The rows of a group lie close to one hidden flat surface of 8 dimensions, which passes through zero. Surfaces can cross.
Some rows, each with its group after it:
[ -3  -2   2   2  -5  -7  10 -12   0   7   2  -3   9   0   2  -8] : z174
[-28  -4  11  -5  -4  29   2   5   7  20  10  29 -15   2  37 -36] : z221
[ 19  29   6  -7   0   9 -12  11  -2 -21  -5   7   6   0  -2  -1] : z50
[-24  28 -15  -6  22 -24   3 -29  -7  -2  38   1  -5 -21   4  20] : z500
[-17 -27  -7  -6  11  19   2   8   4  -7 -13   7 -12   4  13 -17] : z221
[ 14   8  -5   6  27 -12  -2   3 -10  17  29  15  25  13   8   5] : z627
[ 26  44  17   3  -8 -20  -7 -16 -12  -6   4  -4  21 -10 -17  19] : z174
[  8  -8 -20 -10  28  -9   7  12  -5   9  23  -2  27  20  12   7] : z627
[ 13 -12   3  24  14 -15 -13  -5 -22  16  -1   0 -12  -7 -27  32] : z627
[ 22   5   6  -7   3  -2  -6  11   1 -33 -15  -2  12  14  -6  17] : z174
[-10  -1  16  23 -21  -6  -7 -10 -20 -15 -23  -3 -43 -19 -30  20] : z627
[ 24  -7 -23  -3  -5   5 -12  31  28   4  -7 -23   3   1 -14  20] : z627
[-11   3  22 -24  14  18 -24   9   3 -34 -23  20   4  10  10  25] : z221
[-10 -19  11  -6   6 -18  -7 -10   3  10   1   1  18  16  -5  34] : z500
[ 30 -11   7  16 -11 -10  -3   6  18  21  -2  -2  23  15   4  -3] : z500
[ 27 -21  -4  23  21 -15  -2  -1   0  20   5   0   8   7  -2   0] : z50
[ 27   7  -2  19  13 -16  12  -4  -9   9  28  10  21  16  12 -14] : z500
[ 17  24  13  -5 -13  21 -16  23  -7  17  -6  14  12   0   1  -4] : z50
[  9   3  -3  16  13  -3  14  12 -20 -13  13   9 -10  16  11 -14] : z174
[  4  10   7  -7   7   3  -7 -17  20 -14  -2   3   3 -15   8  -9] : z174
[  1 -37 -25   4  12 -14   8   6   5   3  -7 -27  -3   5 -22  28] : z50
[ 24  20   0  15 -24  -5 -16  -2  18  46  17   3  14 -19  -1  -2] : z500
[ 20   3  -6   6  20  18 -30  32  -4  -6 -11  13 -19  -6  -8  17] : z174
[ 14 -21  -6  -8  22  -9   3 -25  36  -6  -8 -14  24  -7  -1 -14] : z50
[ 15  22 -14  21  14  -9  -1 -24  -1   0  13  -3 -23 -40 -15 -10] : z174
[  0  10  -5  -7   5   9  -7  25 -20  -8   2   4  -4   9  -5  23] : z221
[  6  -6 -39 -13  23   9  -8  11  37  -2   4 -18  -5 -24  -3  -4] : z627
[ 20  -1 -37 -14   2  16 -13  33  25  21  -2 -21   7 -12 -15   8] : z50
[  7  -8  23  -6  -5 -13  -2 -19  -9  15  -6   0  44  13  -2  13] : z50
[-15  15  13   0 -12  23 -11  24 -35   1  -4  22 -21  10   3   7] : z500
[ 24  12  -8   9  10 -31  16 -19  -8 -15   6 -26  21  -2 -28  14] : z221
[ -6   5   0   6   1  18   0   6 -17   6  -4  11 -18 -11   2 -18] : z221
[  8  -1  11  23  11 -11   6  -2 -18 -29   0   9 -21  10   2  -6] : z50
[  7  19  20  11 -26   1  -3   8  -4 -15  -4   8 -10   2   2   4] : z627
[-27  -8  32 -22 -14  23   0   2 -21  -8 -26  19  12  18  16  -9] : z500
[-17 -12  -2  -9  -8  30 -10  -7 -14  28 -35  -8 -11 -34 -33 -11] : z500
[ -2  10   2   1   5 -14  10  14 -38  -2  13   2  11  27  -3  24] : z627
[  4  10  -1 -11  12  11 -15  33 -26 -28 -20  -1  -8   6 -23  38] : z221
[ 21  31 -14  23 -24 -26  21   1  -6   7  30 -21  -5  -5 -15  -6] : z221
[-20 -42  39  -2   5 -13  -6 -19   2  -3 -14  17  14  34  22  19] : z500
[ -2  10  28  -7   5  17   2 -21 -24   0  -8  26  21   1  13 -32] : z627
[ -8 -22 -19   7  -2   1  14  -3   9  19   7 -12 -12  -8   1 -17] : z221
[ -4  18  -8  -6  -9 -18  16 -25  10 -15   4 -27   4 -19 -15   1] : z174
[  9 -10   1  -5  -2   2 -19  21  -2  13 -16  -8   9  10 -21  36] : z174
[-11 -17  -4 -12  -2   9  -3  -6   8  -8 -29 -13  -5  -8 -12  -3] : z50

New rows, each followed by its group:
[-21   9   5 -11 -12  25  -8  10 -18  -4 -14   4 -18  -9  -9   1] : z500
[ 12  15   7  12  -4  -8 -21 -14  20  28  15  10  -3 -22   0   4] : z627
[ 14   1  -1   5  -7 -27  10 -21  10  18  17 -17  25   1  -7   6] : z221
[  7  20  14  12 -27 -23   0 -37  32  -1  14  -6  -1 -24  -4  -9] : z221
[ 19  15  11  10 -33  -4 -23  17  23  33  17   8   6   0   4  16] : z500
[ -6 -16 -22 -10  -5  35   0  36  17  16 -13  -3 -13   1  10 -26] : z50
[ -3 -32 -26   7   3   7  24  31 -10   5   0 -14 -10  23   0 -16] : z221
[ 10 -10  -6   4   8 -11   2  -7  14  -2  -2  -9   7  -1  -2  -4] : z500
[-14  18 -20 -18  28  -8  -2 -26  16 -30   4 -12  -7 -30 -10  10] : z221
[-15 -22 -32  -1   9   4  21   5   6   4   5 -13 -15  -6   0 -19] : z221
[-11 -13 -23  -6  26 -12  16  -9  -4 -24  -3 -22   1  -1 -10   6] : z500
[-14   8  -1   2   4 -10 -11   7 -23  20  20  10 -12  -2  -9  40] : z500
[ 22  25  -1  26  -1 -10  -6 -12   9  18  29  15  -6 -16  12 -22] : z500
[  5  13  -4   2   8 -13 -14 -36  12 -17 -12 -14  -8 -42 -31   9] : z221
[ 17 -45   4  20  -2  -7  11 -12  -2  10 -34 -19   5   6 -25 -19] : z221
[  3  19  10 -25   0   5 -10 -21  22 -19 -22  -8  32 -12  -2  -5] : z50
[ 14 -19  15  17 -19   3 -12  -3  -1  30 -17  -3   2  -3 -14  -7] : z221
[-16  32 -21 -26   6  -8  15  -3   2 -18  16 -17  12  -6  -3  11] : z500
[ -1  13  -7 -11 -17   5   0  28  10 -27  -3  -8  -8  11   3  18] : z500
[ 26  -4  19  25 -10 -17  -9  20  -2 -15  -1   9  -8  24   1  26] : z627
[-10  -3  -7  -7  18  -7  13 -21 -15  -5   9   0  12   0   1  -3] : z500
[ -9   1  -4  13  -1  -1   1  -2  -6  19  24  14 -11  -6  11 -10] : z50
[ -3  22   2  -2 -15   2 -28   0  14  25  10   5 -11 -28 -12  28] : z221
[ 14 -25   1  -9 -15  12  -6   7  47   3 -24 -12  13   1   6 -15] : z627
[ 13  28 -13  12 -19 -27  23  -7  11 -12  32 -26   2  -2  -3  -4] : z221
[-24 -16  26  -9 -13  12   8 -18  -1  11  -6  18  13  10  22 -22] : z50
[-23  -7  -3 -17  13  12 -16  10   2  32  15  20  10   6  21  16] : z221
[-11 -11 -32  -5   8  -4  20   1  16 -17   7 -18 -15  -6   3 -12] : z221
[  3 -11  17  17  -2   2 -14 -14  14  16  -2  14 -13 -13   5 -12] : z500
[ 19  10   2   7 -30  24 -12  28   3  25 -15  -2  -7  -9 -10 -12] : z500
[  3  18  30   6 -18   8 -15  -4  -9  24   4  30   3  -3  14 -11] : z221
[ 13   2 -18  -9 -10  -4  -3  19  30  15  12 -13  13   1   3  12] : z627
[ 13 -16 -16  14 -18  -7  10  13   9  -5 -11 -30 -14   3 -20   3] : z221
[ -8 -44  12 -18  15  -4   1 -12  27 -12 -20   1  26  28  16   4] : z221
[ -4  25   4  -9  -9  11   5 -18  16   3   2   1   4 -27   5 -30] : z500
[  2  -5 -10  -3  12  -4  17 -27  26 -27  -5 -14   8 -12   9 -36] : z500
[ -7   3 -20  19   9 -17   5  -6   0   7  24  -7 -31 -21 -11  12] : z50
[  8  24 -12  -6  -7  -8  -9  24  -7   3  16  -9   0   3 -11  38] : z221
[  2 -11   9  -1  -3 -27  -6 -46  43  10   0 -13  16 -20  -2   4] : z221
[ 32  33   7   5 -23  -3 -23  23  21   5   8   2   1  -4  -2  14] : z627
[ -7  20   9  -5  -1   6   3   2  -7  10  25  24   7   8  29 -14] : z221
[ -2  20  10   2   0  14   6  18 -28 -14  11  24 -11  16  21 -14] : z500
[ 11  22   2  12   6  -1   8 -16  12 -17  18  12  -9 -12  21 -47] : z500
[ 20  -6  22  31  13 -11  -5 -24 -11  -9  -9  13  -8  -8  -4 -14] : z50
[ 24   5 -26  -9  -1  15 -15  31  16  23  -7 -13  12  -6 -14   4] : z50
[  9 -16  16  -1   2 -10  -9 -10   2  19  -6   4  33  12  -2  14] : z221
[-28   3 -27 -17  20   0  26   4  -4 -20  26  -3  -1   8  24 -12] : z627
[ 17  21  19  22   1  -4 -16 -16 -14  16   9  25  -8 -18   3 -13] : z50
[-10  -4  -7   4   0  13   1  -1  12  11   2   6 -21 -19   8 -23] : z50
[ 14  20   0   0  16 -20   2 -21  -5 -31   1 -13  13 -10 -16  12] : z221
[ 10 -30   3  11   6 -17  -7  -8   9  37   4  -8  16   5  -9  18] : z627
[-20   1  17  -9 -20   1   1 -16 -13  28   4   8  16   4   7  10] : z50
[  9 -21  17   5  -4 -10  -8  -5  15  15  -7  10  16  15   8   7] : z500
[-17  14  -3 -18  -7  11 -19  16  19   8  15   9  -9  -4  12  21] : z221
[ -6  -8   8   5   9 -18   1 -37   1  -6  -3  -7   0 -18 -12   6] : z50
[ -2  -8 -31   5 -15   4  -4  32   1  29   5 -22 -25 -10 -24  17] : z221
[ 14  18 -18   8   5 -17  23   9 -27   4  26 -11  12  13  -5   2] : z221
[  3 -31  -9  21   4  -9  13 -17 -14  14 -12 -19 -13  -8 -25  -9] : z174
[-12   8  16 -20 -30  17  -7 -10  41 -20 -17   4  -3 -15  18 -23] : z500
[  2  15  32  -5  -6   2  -1 -15  -9 -18  -9  17  17   8  12 -10] : z50
[-22  23  26  -7 -18   3 -18  -4  -7  13  20  27  -3   3  16  21] : z500
[ -6  18 -17 -15  11   9 -18  19  -7  -9   0   0 -13 -10 -16  36] : z221
[ 13 -25   2  20   2  -4  -3 -15 -17  37 -17 -10   9 -12 -29  -1] : z221
[-14 -37   4  -9  25  19  -1 -15   8 -28 -36   3 -11  -6   3 -21] : z221
[ -2 -11  12 -11 -11  14  -7  -2   2  22 -19   1  19   0  -2  -5] : z50
[ -7  -9 -25   3  26  12  26   7 -37  -8   1  -3 -11   1  -1 -29] : z221
[ -9  25 -15  -3  -1  12  11  21   6 -30  19   7 -34  -2  20 -19] : z50
